The groups are shells around one centre, one inside the other: the same stretched ball of 7 dimensions in 6 sizes.
Some rows, each with its group after it:
[-24.8 -16.9  -9.9  -9.5  -9.5  -2.4   5.2  15.9  50.8 -22.5 -23.3]	tid
[  1.4  -1.6   9.9   5.4  -8.7  10.0  -6.5  -3.1 -17.5  15.9   9.8]	tid
[ 37.4  12.1   5.3   4.5  12.5  -9.8 -21.3   3.0 -34.8  10.5   1.0]	budu
[-39.7 -19.8   5.6 -19.1 -10.4 -25.2  39.4  14.8  36.3 -27.6  10.7]	budu
[ 12.7  14.0  -3.2   3.3   5.2  -6.9 -24.3   6.3  -7.9  12.3 -11.5]	fuba
[ 31.7 -15.8  17.6   7.9  -6.4  10.6 -17.6  32.0   5.9  18.5 -24.8]	fuzi
[ 18.1  -5.2  14.4   4.0   5.1 -13.1  11.5  10.4  -4.5   7.3  -0.7]	budu
[  9.5  16.1  -4.5 -17.2  13.3 -14.0 -10.0  22.0  -2.2 -13.7  -5.7]	Duvi
[ -6.9 -18.0  -2.2   8.3  -7.6 -14.9   4.5 -11.3  15.0  -6.1  -4.6]	sosi
[ -8.4   1.4 -15.9   2.9   5.6  -9.9   4.9 -31.3  -2.5 -17.8   7.3]	budu
[-33.9  -9.9 -15.8 -15.6   1.0 -29.2  26.3  -9.1  31.9 -41.8   5.2]	fuzi
[-35.4  -9.0 -13.9 -13.0  -1.2 -18.8  24.1   2.4  47.0 -31.5  -9.2]	Duvi
[  7.8  -8.6   7.2  25.7  -6.2  11.8   3.5 -29.0 -13.3  24.8   3.8]	Duvi
[  4.4 -15.7  16.8 -13.3  -3.6 -25.6  11.8  33.4   9.7 -10.6   1.3]	sosi
[ 19.0  21.2   5.1   5.6  14.4  -9.8  -0.5 -15.7 -41.1  14.1  18.9]	tid
[  7.2  18.3 -14.3  16.3   5.5  -6.0 -30.6 -17.9  -6.3  19.5 -16.1]	tid
[ 28.5  -3.8  12.6  22.5   1.7   7.6  -3.2 -14.3 -23.5  26.5   0.1]	fuzi
[ -7.1 -25.2   3.9   2.5  -9.3 -16.1  13.8  -2.5  16.9 -12.7   0.0]	fuba
[ 10.1   8.4   4.8  19.0   0.0  -8.4 -10.5 -24.8 -31.4  26.7  11.8]	tid
[ 15.2   9.9  -7.3   3.3   7.3  -7.3 -20.1  -9.8 -19.1  -0.2  -0.5]	sosi
[-31.1   2.1  -4.9  -3.4  -1.1 -28.4  23.0 -19.1   5.5 -10.3  18.9]	fuzi
[-20.0   2.4 -19.4  -5.7   2.6  -5.8   0.3  -5.3  29.8 -20.0 -14.7]	fuba
[-28.7   8.1 -24.8  -0.4   4.4 -15.8   3.1 -20.4  28.6 -16.7 -10.8]	Duvi
[-46.1  11.9 -21.4 -17.1   4.4 -23.8  19.8 -11.2  28.4 -29.5   6.1]	tid
[  7.4  20.8 -17.2   6.4  11.9 -11.8 -26.2  -2.9   7.4   7.1 -24.4]	Duvi
[ 24.6   5.0  11.7  -3.7   6.8  12.5  -2.7  14.6 -19.5   5.2   2.0]	fuzi
[ 50.6  15.9  11.3  20.2  10.0   4.2 -34.4  -2.6 -47.2  37.7  -4.5]	budu
[  4.1 -26.3  20.0 -12.7 -12.3  -8.6  10.8  26.2  -0.1 -13.7  11.0]	sosi
[ -3.8  -6.9  -7.8   9.4  -0.3   0.6   5.2 -22.6   6.0  -5.5  -2.3]	fuba
[ 12.7  27.0 -21.2   5.0  15.8 -10.1 -33.9  -4.9   0.2   5.3 -24.4]	budu
[  5.6  18.3  -1.1  -0.7   9.3  -1.8  -2.7 -10.6 -24.7   5.2  12.3]	fuba
[ 11.5 -28.1  13.7   0.1 -13.1   1.4  -0.1   8.5  -4.2  -7.2   4.8]	sosi
[ 15.1 -20.2  23.2  -1.6  -7.3 -22.7   6.8  22.9  -6.7   3.2   6.7]	fuzi
[ 20.6 -12.9  19.8  -7.9  -2.0  -2.4   3.3  30.5  -5.3  -1.1   0.0]	fuba
[ 24.5   4.0   9.4  17.0   4.9   5.6  -2.0 -23.4 -38.6  19.9  14.6]	sosi
[  2.2  37.1 -16.1  -3.4  19.4  -5.7 -15.2  -9.1 -14.2   3.7  -2.7]	budu
[-12.9 -10.4   5.3  -1.4  -5.8  11.4  24.0 -18.4  -9.1  -9.2  23.2]	Duvi
[ 27.3  -5.5  22.3  13.4  -7.2  23.4 -10.1   1.8 -33.9  30.0   8.5]	budu
[ -8.2   7.9 -21.5   4.0   5.9  -2.1  -8.8 -24.5   7.1 -11.8  -7.7]	Duvi
[ 46.2  25.7   5.2  23.3  15.0  15.9 -30.0 -16.8 -50.3  40.3  -2.3]	budu
[ 39.0  -9.3  21.7   6.3  -2.6   8.9 -17.4  26.0 -18.2  20.4  -9.1]	fuba
[-32.2  -9.3 -14.6  -1.2  -6.2 -21.2  11.8 -19.8  24.5 -20.1   2.1]	Duvi
[  7.6   3.6  -2.1  -8.4   4.9   1.5  -3.4  -4.2 -18.9 -14.2  11.9]	fuzi
[ 22.7   6.3   1.5  16.8   2.4  29.1 -16.2 -17.3 -24.1  21.1  -3.2]	fuba
[ 27.6   6.7   8.3  -5.1  -0.6  26.1 -32.0  29.2 -15.1  12.4 -13.3]	tid
[ 21.2 -20.3  12.1   2.6  -7.2  -0.3  -6.3   2.8 -17.6  -3.7   7.1]	fuzi
[  0.3 -32.0  13.9   8.9 -18.1   6.7   8.8  -3.4   3.7   1.2   4.7]	sosi
[-21.7  -0.9  -4.4  -1.0   1.7  -5.3  29.5 -30.7  -5.5 -14.6  24.6]	fuba
[ 20.0   2.1   9.0   1.7  -3.3  19.7 -23.2  21.7  -6.6  17.3 -14.1]	sosi
[  8.6  29.6 -10.9   7.5  11.0  13.1 -22.6 -18.1 -24.3  16.8  -1.1]	Duvi
[ 40.1  15.8   5.5   7.8   8.1  25.2 -35.7  18.4 -19.1  26.4 -22.1]	sosi
[ -6.7 -21.6  17.7  -5.1 -12.1 -13.2  16.5  19.8  11.8  -2.4   4.7]	sosi
[  1.3 -12.0  16.6   8.9  -7.8  11.5  18.5 -11.7 -15.8  12.0  17.9]	Duvi
[-45.6 -20.1  -2.6 -23.4  -7.7 -22.3  46.4  -2.4  29.3 -45.0  22.8]	fuzi
[ 21.2  23.6  -0.1  -2.3  12.2  16.8 -19.7  14.2 -13.9  13.6 -11.7]	fuzi
[ -8.9 -16.7   2.4 -20.6  -5.9 -25.3   6.1  19.0   9.2 -31.8   8.7]	tid
[-45.9 -10.8 -13.3  -0.8  -2.4 -28.6  44.4 -44.6  16.1 -29.6  26.7]	budu
[  5.8  29.4 -13.5  16.4  18.5 -14.0  -2.7 -46.0 -33.3  13.2  13.9]	tid
[-41.6 -24.8  -1.0   0.5 -19.0   0.3  29.1 -18.7  26.7 -14.3  12.0]	tid
[  7.8  -1.5   0.6   1.7  -0.1  -1.7  -4.8 -14.4 -23.1  -3.6  14.0]	fuba

New rows. What belongs after each?
[ 16.5  -3.0  -3.2  -2.9   0.3  13.5 -20.7  13.4   3.2  -5.8 -16.6]	fuba
[ -0.7   6.6   4.9   6.3   4.6 -10.9  15.7 -30.5 -34.3   4.4  31.2]	fuzi
[ 18.8  -7.7   9.1  18.8  -0.8  -2.0  -0.5 -14.4 -14.7  17.8   0.7]	fuba
[-16.5 -14.2 -10.9  16.0  -7.8   4.5   7.7 -31.3  19.4  -2.5  -6.5]	tid
[-32.6 -38.3   6.8   1.0 -21.5 -19.7  31.5  -9.5  28.4 -17.6  11.6]	tid
[ -4.6  10.8  -5.1  -5.8  11.5 -14.6  11.4   3.9  11.8  -7.7  -5.4]	fuba
[ 29.7  13.6   6.6  18.3  11.7  -4.4 -10.0  -9.1 -24.5  28.2  -4.6]	fuzi
[-14.3 -19.9   9.9  -2.7 -15.7   7.1  14.0  -9.4  -8.5  -7.9  23.0]	budu
[ 23.4 -12.6  12.4  14.0  -4.8  20.6  -5.1  -1.8 -11.5  15.9  -4.8]	sosi
[ -4.8 -15.4   7.3  13.6 -14.3  14.6   1.9 -15.5  -3.7  12.9   5.2]	sosi
[ -4.2  31.0 -14.5  -1.9  14.8   0.1  -6.7 -20.0 -18.6   1.1   7.7]	fuzi
[ 19.7  -2.7  12.1  -9.6   6.0 -11.9   5.7  10.2 -24.8 -10.2  16.4]	tid
[  5.6  30.4 -21.9   3.9  15.5   4.6 -25.4 -16.5  -8.0   3.9 -13.0]	sosi
[-27.5  -4.7  -5.3 -13.2  -4.7 -10.3  18.1 -14.7  -1.7 -25.5  24.6]	budu
[-16.0   0.9  -8.1  -6.8  -5.5  14.0  -6.3   6.0  18.9  -7.2 -10.4]	fuzi
[ 29.7  19.8   6.9   7.1  14.5 -14.4 -12.2  -5.8 -40.8  18.0  10.0]	tid
[ 33.0   5.9   6.3   6.9   5.2 -10.5 -28.8  15.3 -16.5  17.0 -13.8]	sosi
[ 15.5   7.9  -8.5  -1.0   8.0  -3.4 -18.7  -3.5 -11.8  -6.8  -5.0]	sosi
[ -6.0  27.5 -22.6  -2.7  13.5  18.5 -13.3 -11.8   5.7  -4.3 -13.8]	tid
[-20.0 -29.4  10.3  11.5 -14.2 -17.1  36.7 -35.8  -6.0  -6.9  31.5]	tid
[-11.5  11.5 -14.6  19.6   9.2 -19.6  10.1 -43.0   1.2   8.3   1.1]	tid
[ -6.4 -10.1   4.1 -12.1  -3.7   5.1  13.3   4.2  -0.7 -18.9  12.3]	fuba
[-17.5   5.5 -13.4 -13.7   5.8  -0.2  12.3 -12.1   4.1 -27.8  10.2]	fuzi
[-14.1  17.2 -18.3 -13.2  14.6 -24.9   4.3  -0.7  15.9 -23.0  -5.4]	sosi
[  6.1  -3.8  -8.9  -1.3   2.3 -12.1 -13.0   2.8   9.9 -12.2 -13.6]	sosi
[ 35.4   5.7   6.2   0.6  10.0  11.2 -16.5  17.0 -14.5   6.6 -12.7]	fuzi
[  4.8  -1.4 -10.2  21.4  -0.2  16.0  -9.3 -26.6   6.6  12.3 -16.4]	tid
[ 36.6 -13.8  29.7   6.3  -3.1   4.2  -1.0  24.2 -21.8  20.8   1.4]	tid
[-34.8 -13.0  -7.0  10.8  -8.8  -6.5  30.0 -38.5  16.6  -6.7  12.8]	Duvi
[  7.7   1.6   3.9  -5.3   3.5 -22.2  -3.2   3.7 -15.2  -5.6   9.9]	sosi
[ 17.1  15.1  -8.3  24.5   3.5   5.7 -30.9 -28.9 -24.0  28.6  -7.7]	fuzi
[  5.0  -3.6  -7.8   4.2  -6.4  15.1 -28.5  12.0  20.2   4.8 -29.6]	budu
[ 16.0 -12.2  13.3   0.7  -9.7  31.2 -10.0  14.2  -8.7   8.3  -3.1]	fuzi
[ 39.7 -13.8  25.0   5.5  -5.9   3.2 -17.5  20.6 -31.1  17.4   3.3]	fuzi
[ 12.3 -14.7   1.2  -4.2  -9.8  18.2 -23.3  18.5   6.3  -6.9 -15.2]	budu
[ 38.7 -14.8  13.7   6.8  -6.0  29.0 -23.9  14.2 -19.3  10.2  -9.5]	tid
[  5.1 -38.1  22.3  -2.6 -21.5  13.5   7.0  25.1  11.5  -3.6  -1.3]	budu
[-10.6 -15.6   1.4 -16.4 -10.6   6.5  -0.9  25.0  22.3 -20.3  -7.4]	Duvi
[ 24.0  -4.8  -0.5   8.4   3.4  10.6 -15.5  10.0   9.9   5.6 -26.2]	tid
[ 12.3  18.7 -14.1  -2.1  12.2 -10.7 -28.0  12.4   8.8   0.4 -26.1]	sosi
[ 28.7   1.2  14.6 -13.0   6.1   3.9  -6.4  28.9 -20.8  -4.1   3.6]	tid
[ 16.5  17.3  -4.6  24.3   2.7  34.0 -23.6 -29.5 -25.8  33.6  -5.9]	fuzi
[ -6.5  -4.5 -14.1  -8.0  -2.9  -5.3 -16.6   3.3  15.2 -20.5 -11.7]	tid
[-35.3   5.1 -14.7   1.2   4.7  -4.1  33.3 -31.4  21.6 -14.0   7.3]	tid
[ -6.8  20.4  -8.6 -18.1  14.5 -20.2   3.6  10.7   1.9 -17.3   2.3]	fuzi
[12.4 15.1 -4.8 -8.8 16.1 -3.6 -0.1  9.4 -1.4 -9.6 -6.8]	budu
[ -6.3 -25.1   7.4  -6.2  -9.1  -4.3  15.3  18.5  28.6 -15.3  -8.9]	fuba
[  5.3  -0.9   7.7  -5.8   7.9 -39.8  15.1   6.1  -6.7  -8.9  11.2]	tid
